The same things were measured in two ways. Each way mixes the same 10 hidden numbers, adds some noise and spreads widely along 5 directions of its own, which tell nothing about the thing.
(in the rows, 128 means zero)
Some things both ways: the first way, then the second way.
[126 132 155 172 134 103 114 114 144 152 121 171 155 167  95 107 108 159
 136 118]
[110 136 139 130 139  78 138 120 127  82 164 141 143 118 135 102 127 164
 140 136  93]

[131 117 124 160 147 103 131 118 164 142 153 182 165 127 100 130 124 161
 125 132]
[122 165 106 126 125 135 112 111 105 149 127  89 139  88 155 118  78 165
 130 116 116]

[123 151 121 145 153 144  97  92 188 116 140 153 129 117 155 136 142  81
 134 133]
[125 169 152 108 129 106 135 145 129  78 146 130 101 146 143 101 140 139
 103 104 101]

[151 135 147 111 124 101 168  75 124 169 121 185 146 136 161 137 181 139
 140 136]
[105 129  81 128  88 132  76 136 139 134 103 128 127 141 170 113  66 103
 129  78  94]

[100 135 127 115 165 158  90 109 179  99 137 129 113 114 134 133 111  71
 119 125]
[125 121 131 139 119 140 101 132 148 105 148 129 108 146 123 136 161 116
 129 134 124]

[145 136 132 176 121 124 112 170 104  94 112 119 153 140 108 143 159 124
 132 173]
[150 165 142 107 127 106 118 146 162 131 153 162  88 129 114  96 115  95
 130 103  94]

[ 98  89 159 171 135 133 102 113 161 126 135 128 143 119 127 118  88 103
 109 117]
[ 98 148  98 139 118 157  82 115 101 117 138  66 137  85 154 132 123 122
 187 139 103]

[135 198 110 108 126 137 150 120  99 103  90 132 121 150 128 118 188 146
 164 121]
[125 120 128 165 155 109 143 132 156  53 144 130 140 122 118 132 167 176
 129 129 155]

[179 177 106 120 128 106 146 140 119 176 106 170 163 125  99 145 173 177
 174 178]
[125 140 131 131 134 122 181  84 123 148 112  63 125  68  85 155 136 116
 134 176 143]

[121 141 113  84 153 157 174  83 128 107 100 142 153 106 125  98 162 119
 139 102]
[114 103 136 128  98 140 113 179 134 141 134 113 136 147 140 142 130 114
 109 109 132]

[ 82 134 132 173 133 152 116 185 124  80 104 102 175 117  76 107 149 139
 135 119]
[134 198 103 122  86 142  76 115 113 125 137  81 128  75 126 149 133 135
 151 118 116]

[150 128 149 116 150 116 103 133 128 160 123 165 137 133 112 137 118 133
 138 154]
[152 111 112 130  66 115 101 102 151 162 124 129 106 123  79 146 114  52
 178 167 109]

[156 147 109 140 140 112 140 147 113 116 124 153 138 133  84 131 128 175
 148 157]
[121 128 134 134 137 120 141 135 126 144 151 155 149 127 135 138 118 172
 103 124 145]

[149  81 135 156 133 106  99 108 137 124 148 162 146 128 134 138  91 139
 101 165]
[107 118 148 156 220 143 180 125 138 135 156 143 116 117 128 107 139 126
 160 153 151]

[154 144 100 102 136 138 127  71 167 166 127 155 125 100 155 134 118 113
 151 138]
[130  98 156 133 150 114 171 145 129 114 150  89 128  91  87 136 161 137
 140 153 145]

[144 132 104 122 116 106 106 113 124 167 109 156 136 134 110 126  96 159
 151 137]
[ 82 144 130 121 128 134 165  93  75 146  90 106 137 124 137 145 133 147
 101 152 147]

[ 96 159 108  78 166 178  44 102 223  85 141 133 110 125 166 137 114  63
 110 130]
[145 149  89 120 116 102  93  99 171 162  98 191 100 141 117  98  82 121
  88  92  96]

[124 107 129 154 121 156  70 110 143 103 120 116 126 122 150 114  86 104
 123 123]
[101 158 124 150 160 137 152 105 112 134 124 103 137 102 136 124 131 128
 165 159 137]

[168 106 129 176 104  83 109 116  89 181 113 170 140 145 120 137 117 137
 146 143]
[142 139 132 128 134 131 134 128 134 163 127 161 131 151 144 115 106  84
 129 157  88]

[161 137 116  96 123  94 127 133 122 170 113 161 133 142 104 146 111 167
 144 171]
[ 95 109 124 129 114 131 158  70 111 159 101  67  94  91  76 144 132 100
 157 168 159]

[160  97 107 164 101  79 137 105  75 177 115 166 120 141 109 122  89 162
 145 103]
[161  98 134 151 130 126 164 151 132 143 111 131 146 144 116 130 116  95
 158 179 138]

[139 138 112 146 183 145 139 129 153 105 153 180 145 113  84 112 135 141
 143 110]
[121 162 145 124  85 130 174 136  97 132 112 107 152 165 171 154  95 125
 100 146 140]

[148 138 115 120 108 118  81 102 138 212  98 157 128 124 142 136 112 101
 164 123]
[142 166 151  66  78  95 107 126  80 102 131 155  94 136 108 118 143 114
 113 118  74]

[126 176  84  89 166 175 131 125 155  81 132 125  96  97 130 132 153  93
 147 115]
[150 136 162 111  80 110 189 169 122  75  80 131 101 190 107 147 153  94
  90 116 166]

[119 132 112 110 126 128 114 100 134 130 119 158 117 151 133 107 122 137
 138  79]
[140 116 116 141 124  91 121 144 151 103 134 194 143 153 136 110  98 154
 125 106 120]

[179 141 115 132 125  83 118 145 108 155 134 143  85 133 113 174  88 143
 139 189]
[133  95 118 145 119 140 126 113 127 147 113 141 120 144 106 146 130 114
 138 159 149]

Other things, the second way, with their names:
(534): [127 120 143 119  96 136 139 160  90 149 112 121 155 161 155 139 114 110
 112 150 113]
(38): [106 113 115 142 150 135 123 138 137 108 106 125 134 141 150 115 142 124
 107 121 110]
(1125): [102 160 153 102 140 157 130 126  60 116 120  54 109 127 159 109 154 152
 110 148 109]
(1033): [130 107 112 149 118  93 132 142 173  98  93 144 111 154 107 100 125 104
 140 116 129]
(335): [160 138 119 131  61  87 128 125 149 127 117 125 135 135 103 141  97 133
 128 132 136]
(509): [ 90 141 139 121 145 163 134  85  91 148 141  68  95 117 150 120 118 126
 134 157 120]
(92): [105 137 118 148 127 162  89 132 136 147 192 124 145 117 173 148 105 146
 146 123 126]
(573): [ 73 144 150 134 178 113 203  90 134  74  97  97  86 130 119 110 168 117
 107 137 141]
(805): [138 119 133 125  89  93 115 139 153 144 144 181 143 159 124 130 115 113
 109 138  96]
(972): [102 151 155 119 123  96 196 107 106  76 130 117 115 127 123 138 130 137
 126 131 148]
(146): [131 171 115 118  89 119 128 123 122 132  92  84 112 106 113 124 114  90
 152 125 117]
(1201): [109 131 149 115 141 169 137 131  79 138 120  82 111 143 153 125 147 128
 106 153 125]
(961): [ 87 114 149 145 128 129 175 134 110 100 125 126 140 156 134 155 163 103
 133 159 150]
(407): [154  72  92 170 113 105  64 105 199 124 160 134 120  96  66 127 136 126
 187 153 123]
(62): [ 82 128 145 148 197 133 150  96 134 134 156 117 119 112 130 111 166 139
 132 169 120]
(474): [118  96 140 143 142 122 148 123 138 105 154 125 115 149 145 112 105 120
 150 149 117]
(756): [135 145 138 121 111 103 159 113 156 159 140 182 113 136 102 149 109 110
  98 120 143]
(680): [107 135 129 113  84 125 134 132 107 125 121  90 116 119 126 140 116  81
 159 130 120]
(977): [121 129 131 136 154 112 162 124 141 113 116 143 133 142 147 112 119 107
 117 148  97]
(952): [119  97 152 122 114 127 169 132 157 153 108 139  89 173 101 140 137  68
  89 137 143]
(866): [118 167 111 117 133 148 117  94  83 156  86 142 124 143 157 119 114 144
  94 137 114]
(413): [135 101 111 149 152 141 107 124 173 152 126 124 107 118 105 117 134 122
 120 129 129]
(1223): [128 145  97 127 106 135  98 104 119 150 117 123 123  94 107 140 116 133
 143 120 135]
(1001): [118 146 136 112 118 106 131 102  99 142 132 133 121 140 149  98  87 146
 124 144  96]
(432): [116 120 112 142 140 162  75 102 104 179 158  91 142 103 151 120 112 180
 133 163 112]
(433): [125 176 135 125 119 134 125 106 117 113 142 109 112 132 145 132 125 169
 105 124 141]
(187): [ 88  92 132 132 147 161 150 101 117 160 111  97 116 140 132 144 142 111
  90 158 133]
(207): [118 115  95 149 124 130  78 119 179 145 138  99 111  78  85 127 147 123
 154 114 134]
(230): [136 122  92 128  70 108  55 143 147  98 130 101 125  93 100 130 132 141
 153  92 112]
(688): [136 167 113 138 120 141  73 137 147 135 182 135 136  89 130 146 134 159
 137 102 124]
(1203): [143 108 109 130 119 119  81 107 144 107 125 127  97  97  65 133 173 137
 139 130 126]
(806): [114 119 132 129 124  92 155 167 144 104 135 182 140 145 131 125 115 115
 128  92 131]
(134): [164 123 122 120 118 148  70 151 143 169 148  96 127 100 117 118 133 105
 131 151  72]
(71): [133 146 109 125 140 120 115 118 129 115 146 170 141 101 130 140 118 173
 101  98 121]
(280): [147 134 109 117 129 143  62 136 130 155 148 148 129 125 154 112 109 167
  85 108  83]
(732): [133 169 149 114 106  88 184 107 118 104 103 136 105 111  63 150 163 116
 132 140 164]
(723): [117 104 104 160 131 136  77 150 163 141 162 137 157 127 155 122 111 169
 123 111 123]
(174): [156 111 134 131 114 110 110 123 164 110 150  93 134 114 114 130 147 123
 102 165  72]
(229): [127 137 100 136 109 118 126 117 155 170 115 122 129 112 134 118  61 108
 137 115 118]
(125): [124 111 135 123 152 143 184 132 110 119  84  94 108 115 107 132 148  83
 131 148 136]
(333): [154 157 146 129 158 123  93 135 165 116 194 152 113 111 113 117 169 161
 111 130  97]
(640): [ 64 177 112 108  96 144 198  97  79 141  36  83 129 141 171 160  92  85
  74 109 141]
(100): [118  93 127 154 129 105 155 140 144 148 135 122 174 113 123 136 113 136
 134 156 129]
(910): [123 163 164 130 121 111 138 149 153  90 181 148 111 145 124 137 160 147
 108 107 146]
(347): [ 88 130 104 176 191 159 139  75 120 141 143 111 154  81 142 143 134 174
 155 166 157]
(79): [113 117  96 139 157 131 133  92 131 137  87 137 124 125 136 109 108  94
 132 147  95]
(454): [169 151 162 107 105  64 158 162 156 137 131 167 127 137  85 107 135  77
 127 148  88]
(1170): [152 144 143 128 126 131 115 122 161 132 153  82  81  84  67 128 167  84
 173 152 124]
(794): [141  64 159 147 141 118 145 133 168 132 186 171 126 141  85 152 164  99
 138 178 127]
(1006): [133 145 122 141 165 124 158 109 143 175  98 151 148 123 125 121 128 105
 102 168 104]
(629): [138 125 136 125 131 114 124  96 163 159 126 143  92 153 115 102 117 116
  89 150  95]
(471): [ 90 117 123 141 168 128 180 110 109  94 100 112 135 134 159 120 116 149
 104 133 136]
(1090): [ 96 132 136 136 132 144 161  83  99 160 112  80 111 135 141 120 103 103
 155 180 132]
(257): [134 110 123 138 112  82 109 116 188 149 170 129 112  84  68 120 116 120
 158 124 121]
(590): [119  90 127 148 149 157 109  91 113 140 146  89 112 100  91 144 173 156
 148 177 157]
(770): [156 144 149 110 111  90 144 156 146 134 140 137 120 109  84 122 132 111
 135 122 121]
(357): [127 107 135 141 130 109 154 110 162 165 141 157 120 125  84 145 125 139
 106 137 163]
(980): [105 158 160 126 169 158 142 122 103 116 144  80 108 120 140 122 183 118
 129 170 112]
(307): [ 97 101 164 158 113 134 220 128 153  87 131  94 110 163 116 179 155  62
 142 166 184]
(798): [136 148 152 126 141 150 106 164 139 120 164 130 113 132 124 139 184 149
  92 115 134]
(60): [143 162 111 146 101 101 129 140 145 113 124 127 159 104 119 140 119 140
 149 122 138]
(53): [129 134 128 132 122 138 129 115 121 141 112 147 113 146 110 138 148 114
 121 147 143]
(1288): [141 138 132 133  82  90 111 138 164 100 120 125  97 148  92 111 140 105
 151 125 130]
(82): [124 137 139 111 137 125  94 149 115 119 159 139 112  95  92 123 180 140
 140 112 119]
(352): [133 164 120  97 116 121 111 114 119 134 121 119  93 101 115 115 114 119
 118 100 101]
(1079): [161 106 111 141 119  97  96 101 200 134 165 107  98  59  46 130 135 127
 159 134 122]
(401): [124 119  93 158 124 138 105 139 168 149 122 119 141 113 133 127 100 112
 146 114 131]
(837): [120 158  92 137 109 196 105  87  90 185 103   4 131  49 132 166 108 113
 160 162 137]
(968): [145 140 163 113 134  88 152 117 154 151 158 134  94 102  69 107 140  84
 159 162 102]
(400): [112 143 189 106 128 111 174 158 112 100 131 135  92 162  94 126 202 105
 104 138 149]
(365): [113 114 133 121 148 109 117 153 154 137 141 172 114 136 116 104 142 134
  97  92 116]
(644): [134 132 103 140 119 176  89 120  90 121 136  71 144 104 165 148 112 159
 145 142 126]
(155): [102 104 127 140 135 118 162 151 133 151 118 142 141 141 140 116  93  93
 151 127 135]
(904): [ 97 110 117 147 152 124 120 117 137 132 166 146 149 105 140 131 117 141
 145 132 113]
(983): [115 101 117 137 132 129  98 139 153 171 179 101 140  71 118 130 106 133
 154 123 112]
(383): [165 143 128 123  87 105 118 148 145 173 115 111 135 129 120 109  87 128
 115 131 117]
(228): [139 102 137 162 179 118 152 177 170 127 164 247 158 182 155 118 116 122
 125 122 131]
(1127): [ 88 112 135 162 173 183 125 136  89 103 162 131 152 162 195 139 146 170
 136 152 148]
(1003): [126  93 112 153 124 123 112 126 142  87 149 141 135 107  95 154 159 130
 166 135 144]
(132): [111 109 130 151 186 164 163 101 114  99 126 103 125 101 115 159 181 154
 114 159 160]
(487): [157 161 145 118 108  85 133 143 132 100 139 192 125 145  96 127 149 142
 125 122 129]
(921): [120  61  62 173 121 145  54 131 159 171 125 145 156 121 136 124  85 146
 151 116 132]
(1294): [ 96 121 113 114 117 148 162 116 112 133  79  84 105 122 136 139 110  62
 118 122 115]
(10): [121 151  89 132 111 147 112 158 112 129  70 164 142 153 161 130 105 113
 119  82 137]
(693): [152 148  83 125 123 126  74 132 132 200 116 183 160 108 142 114  72 141
 109 104  88]
(1166): [121 113 160 135  96 116 179 150 114  92 132 128 137 162 119 164 152 117
 129 151 164]
(1010): [ 91 109 124 122 141 120 150 136 146 125 123 131 118 139 152 113  98 110
  96  95 107]
(982): [122 120  96 152  82 109 108 107 172 157 153 137 141 112 126 146  67 105
 164 126 124]
(726): [178 128 148 108 130 100  89 173 160 169 182 203 136 128 106 110 127 151
  92 114  87]
(960): [124 131 141 124 128 132  76 170  97  86 182 147 160 130 160 127 165 180
 124 125  90]
(495): [109 185 125 121 137 146 131 124 112 125 113 153 114 167 187 109 100 105
 112 112  99]
(121): [102 145 138 131 167 107 163 122 118 123 135 144 142  97 114 120 152 148
 129 132 131]
(632): [113 136 132 143 152 135 144 172 117  61 125 181 162 172 176 142 162 165
  80  98 137]
(296): [ 97 140 154 153 122 104 195 107 167  82 125  66  96 141 115 128 147 100
 142 154 155]
(927): [161 114 169 126 154 121 137 167 155 104 159 120 114 129  96 122 193 107
 113 159  99]
(1172): [131 158 138 126 103 121 113 150 117 151 142 125 147 141 149 122 113 176
 102 122 133]
(1319): [124  85 149 170 172 136 201 123 186  97  99 123 100 166  94 148 189  70
 105 175 163]
(890): [154 159 131 114 100 140  81 171 142 124 154 165 100 157 145 115 113 116
 130  84 115]
(854): [ 98 132 147 138 199 127 181 108 129  87 141 111  96 108 117 114 155 173
 117 122 166]
(684): [124 172 137 134 138 153 168 139 109 143 110 119 138 143 159 141 119 139
  98 132 158]
(448): [118 180 112  87  60 126 146  97  92 148  44  86 117 142 149 142  95  70
  68 128  84]
(601): [128 127 131 154 146 150 144 119 139 163 141  86 134 102 123 138 122 113
 157 171 139]
(199): [119 154 121 139  86 154 136 112 113 126  97  21 118  92 106 163 151 111
 153 155 164]
(1225): [ 66 128 138 103 102 122 152 140  78 107 117 119 123 150 167 120 108  75
 149 117  99]
(1150): [107 131 107 132 127 155 117 117 123 124 106 127 126 174 199 115  86 112
  91 123  85]
(1316): [142 164  95 121 124 175  82 131  87 162  90 124 141 134 174 120 106 108
 123 138  82]
(141): [130 141  93 136 120 140  79 116 137 121 135 117 118  85 113 132 128 103
 177 122 106]
(1280): [146 155 137 130 137 133 114 147 135 151 152 194 115 156 133 113 115 135
 135 116 139]
(832): [109 153 110 121 105 120 154 131 117  92  56 134 117 163 149 123 115  89
 108 104 119]
(419): [137  95 122 134 118 134 111 145 142 169 120 118 128 102  75 145 157  99
 145 145 138]
(549): [ 90 153 124 112 111 146 150 136  79 108  65 104 122 161 168 126 129  68
 121 129 104]
(626): [103 138  89 117 104 138 156 103 114 185  37 169 121 168 153 129  58  60
  94 109 123]
(240): [115 108 135 138 131  92 109 176 164 119 164 175 151 146 139 106 129 152
 112  98 107]
(763): [156 111  82 141  79 143  72 127 136 219 109 105 164  83 105 155  87 123
 140 144 125]
(498): [128 127 117 144 131 119 127 103 147 170 149 177 140 144 153 120  67 146
 115 139 117]
(811): [156 155 128 121 104  81 146 166 147 127 103 166 132 127  93 116 119 118
 127  99 133]
(198): [122 133 123 152 144 105 115 144 156 135 170 174 156 127 146 110 106 144
 153 125 111]
(1115): [152 113 112 148 127 101  93 139 173  91 157 146 135 120 119 110 127 145
 146 126  99]
(1216): [126 158 116 117 127 132 127 138 108 176  99 154 149 121 132 130 116 135
  98 115 125]
(920): [137 122  99 124  82 120  79 121 141 177 127 125 137 123 134 121  74 125
 122 123  94]
(838): [115 163 129 114 107 103 181 102 150 142  94 101  91 109  97 131 104  65
 132 120 132]
(757): [126 137 104 127 104 144  90 130 122 105 123 102 144 134 175 130 109 114
 113 129  67]

Some of these things the first way, each followed by its name:
[169 186 126 166 147 127 126 119 132 120 119 116 123 110 132 164 141  88
 150 211] -> (927)
[137 123 150 152 131 134 114 109 138 133 123 124 131 116 147 136 112  95
 125 149] -> (549)
[141 131 171 158 177  95 109 111 157 128 139 183 191 151  93 132 116 157
 107 202] -> (62)
[163 120 113 157 131  92 110 153 117 142 138 177 116 158  87 139 105 158
 139 136] -> (498)
[160 155 125 144 134 134 131 124 120 123 111 140 155 114 121 130 155 149
 152 178] -> (770)
[157 151 136  94 131 166 136  81  82 105  80 157 163 146 148  84 190 147
 153 106] -> (198)
[149 146 130 158 167 125 106 165 178 116 164 156 120 125  95 152 113 137
 134 171] -> (972)
[122 141 115 153 117 134  85 146 105 112 103 123 128 136 107 119 114 146
 146 128] -> (487)
[148 108 129 113 161 118 133  75 129 136 147 182 114 125 135 125 109 116
 116 116] -> (1127)
[126 119 137 192 113  92 132 115 100 162 107 132 139 134 101 120  92 138
 143 124] -> (960)
[184 152 144 157 146 110 119 103 120 145 137 151 133 108 152 168 138 108
 132 203] -> (1316)
[166 142 122  83 163 141 153  39 130 169 115 196 153 106 142 103 146 129
 154 108] -> (534)
[137 139 126 112 175 101 147 150 141 121 137 173 158 134  66 139 136 151
 121 169] -> (952)
[133 150 106  94  99 141 149 138  60 119  52  91 152 129 103 105 141 154
 152 133] -> (419)
[142 142  94  94 134 160 129 110 118 126 110 136  96 111 128 110 128 111
 164  88] -> (1166)
[ 93 133 123 128 113 136 127 196  97  99  91  85 116 147  71 110 104 146
 135  92] -> (1003)
[128  79 116 152 132  73 113 126 146 179 140 189 152 148  84 130  85 138
 119 113] -> (509)
[154 140 141 103 183 168 145 114 141  88 136 167 148 106 130 124 177 116
 134 147] -> (92)
[ 99 104  95  89 135 110 119 106 159 168 112 164 140 137  91 111  89 119
 126  81] -> (187)
[129 161  92 102 137 130 121 157 135 124 114 121 118 121 103 143 132 122
 139 136] -> (132)
[107 106 118 179 110 151  65 121 181 116 140  92 102 100 161 143  74  74
 126 133] -> (146)
[112 174 106  62 112 109 130 106 107 174  71 146 148 149 124 120 163 147
 155 116] -> (1203)
[132 168 129 117 153 175 117 117 136  70 114 125 160 110 132 108 159 151
 133 150] -> (811)
[136 106 137 136 130 107 138 134 125 152 129 189 148 144 103 117 143 168
 147 109] -> (982)
[157 146 149 129 150 135  91  80 176 145 139 165 161 110 159 140 123 141
 133 198] -> (121)
[133 110 111 177  82  88  85 108 108 184  97 148 158 142 122 122 101 152
 149 131] -> (1006)
[ 71 142 141  89 169 144 131  87 139  94 103 179 188 156 100  68 163 153
 120  67] -> (1288)
[123 160 124 133 159  95 140 150 130 112 125 155 144 145  83 145 152 142
 127 162] -> (1319)
[123 140 148 127 154 148 127  69 158 101 121 144 148 127 143 106 126 123
 126 140] -> (240)
[194 155 136 180 142  74 128 163  94 139 127 161 129 174  71 148 107 174
 139 191] -> (1001)
[ 93 100 101 159 108 115 106 119 129 135 115 158 144 125 112 111 137 131
 153  84] -> (910)
[150 115 113 145 114 118 121  71 148 168 125 154 113 122 143 121  81 135
 152 120] -> (100)
[133 121 119 155 129 127 130 143 103  93 125 126 126 117 122 138 148 114
 130 140] -> (890)
[120 114 117 132 125 130 101 126 175 147 134 165 161 116 132 134 144 131
 139 134] -> (838)
[154 157 110  97 173 140 154  99 147 135 140 174 124 107 130 133 158 116
 139 119] -> (644)
[127 146 105 101 146 103 137  74 143 169 114 193 162 134 119 121 154 131
 137 112] -> (280)
[134 129 127 124 102 115 151 113  74 127 101 136 146 123 141 127 167 167
 139 137] -> (10)
[134 143 138 125 161 121 170 153 143 103 124 153 164 148  81 124 162 151
 119 147] -> (1010)
[146 120 102 127 129 114  88 132 157 164 143 183 131 114 122 148 126 143
 154 150] -> (756)
[181 182  94 133 135 142 137  94 113 104 113 134 110 123 147 140 150 124
 160 167] -> (383)
[125 127 100 125 145 121  90 105 203 127 165 159 110 118 148 159 100 109
 114 157] -> (854)
[172 120 157 145 105 124 162 153  63 137  83 118 142 149 107 116 140 144
 143 138] -> (1225)
[135  77 104 185  99 101  98 109 135 164 136 145 114 117 132 139  72 120
 139 126] -> (601)
[109  94 129 232  97  54 152 173  93 116 130 117 127 164  57 135  77 180
 121 145] -> (723)
[133 191 138 112 128 129 164 128 112 118  92 116 133 133 124 132 177 146
 154 156] -> (230)
[134 163 105  76 127 136 133 137  66 117  69 138 149 148  98 103 168 157
 148 109] -> (53)
[114  79 120 165 146 101 127 158 160 138 168 170 113 118  80 140  93 130
 129 111] -> (307)
[158 157 118 139 134 116 133 134 126 128 115 131 112 139 113 141 123 127
 147 155] -> (920)
[165 133 162 161 159  90 190 159 117 128 131 168 196 135  57 134 152 202
 124 203] -> (983)
[143 144 113  82 131 154  95  96 135 128 109 151 128 128 157 118 136 129
 140 122] -> (347)
[145 146  92 145 118 123 135  97  91 117  99 146 133 134 116 114 135 152
 161 117] -> (1172)
[129 134 106 130 130 164  88 116 144 101 115 108 141  99 137 121 101 121
 132 151] -> (1216)
[151 168 108 104 151 100 109  99 145 152 112 188 137 161 116 141 148 122
 140 148] -> (629)
[128 136 112 156 130 103 134 149 147 127 138 139 118 154  91 136 103 146
 124 127] -> (471)
[129 131 111 129 153 120 112 116 137 116 122 143 130 148  90 115  76 124
 119 121] -> (432)
[136 150  85  43 125 126 114  80 117 164  87 154 114 134 139 118 115 122
 147 104] -> (590)
[173 153 132 118 145 158 100  90 132 110 128 157 123 117 185 144 179  79
 139 158] -> (495)
[160 150 137 189 107  99 135 127 101 142 125 149 141 125 128 146 155 183
 165 179] -> (60)
[109 135 131 147 155 123 118 107 174 109 147 174 137 144 120 124 141 121
 130 119] -> (296)
[157 146 134 155 180 108 121  86 178 136 155 167 144 114 121 152 102 105
 117 193] -> (1125)
[127 128  88 141  93 113  90 134 156 176 130 137 104 115 141 156 111 124
 158 126] -> (71)
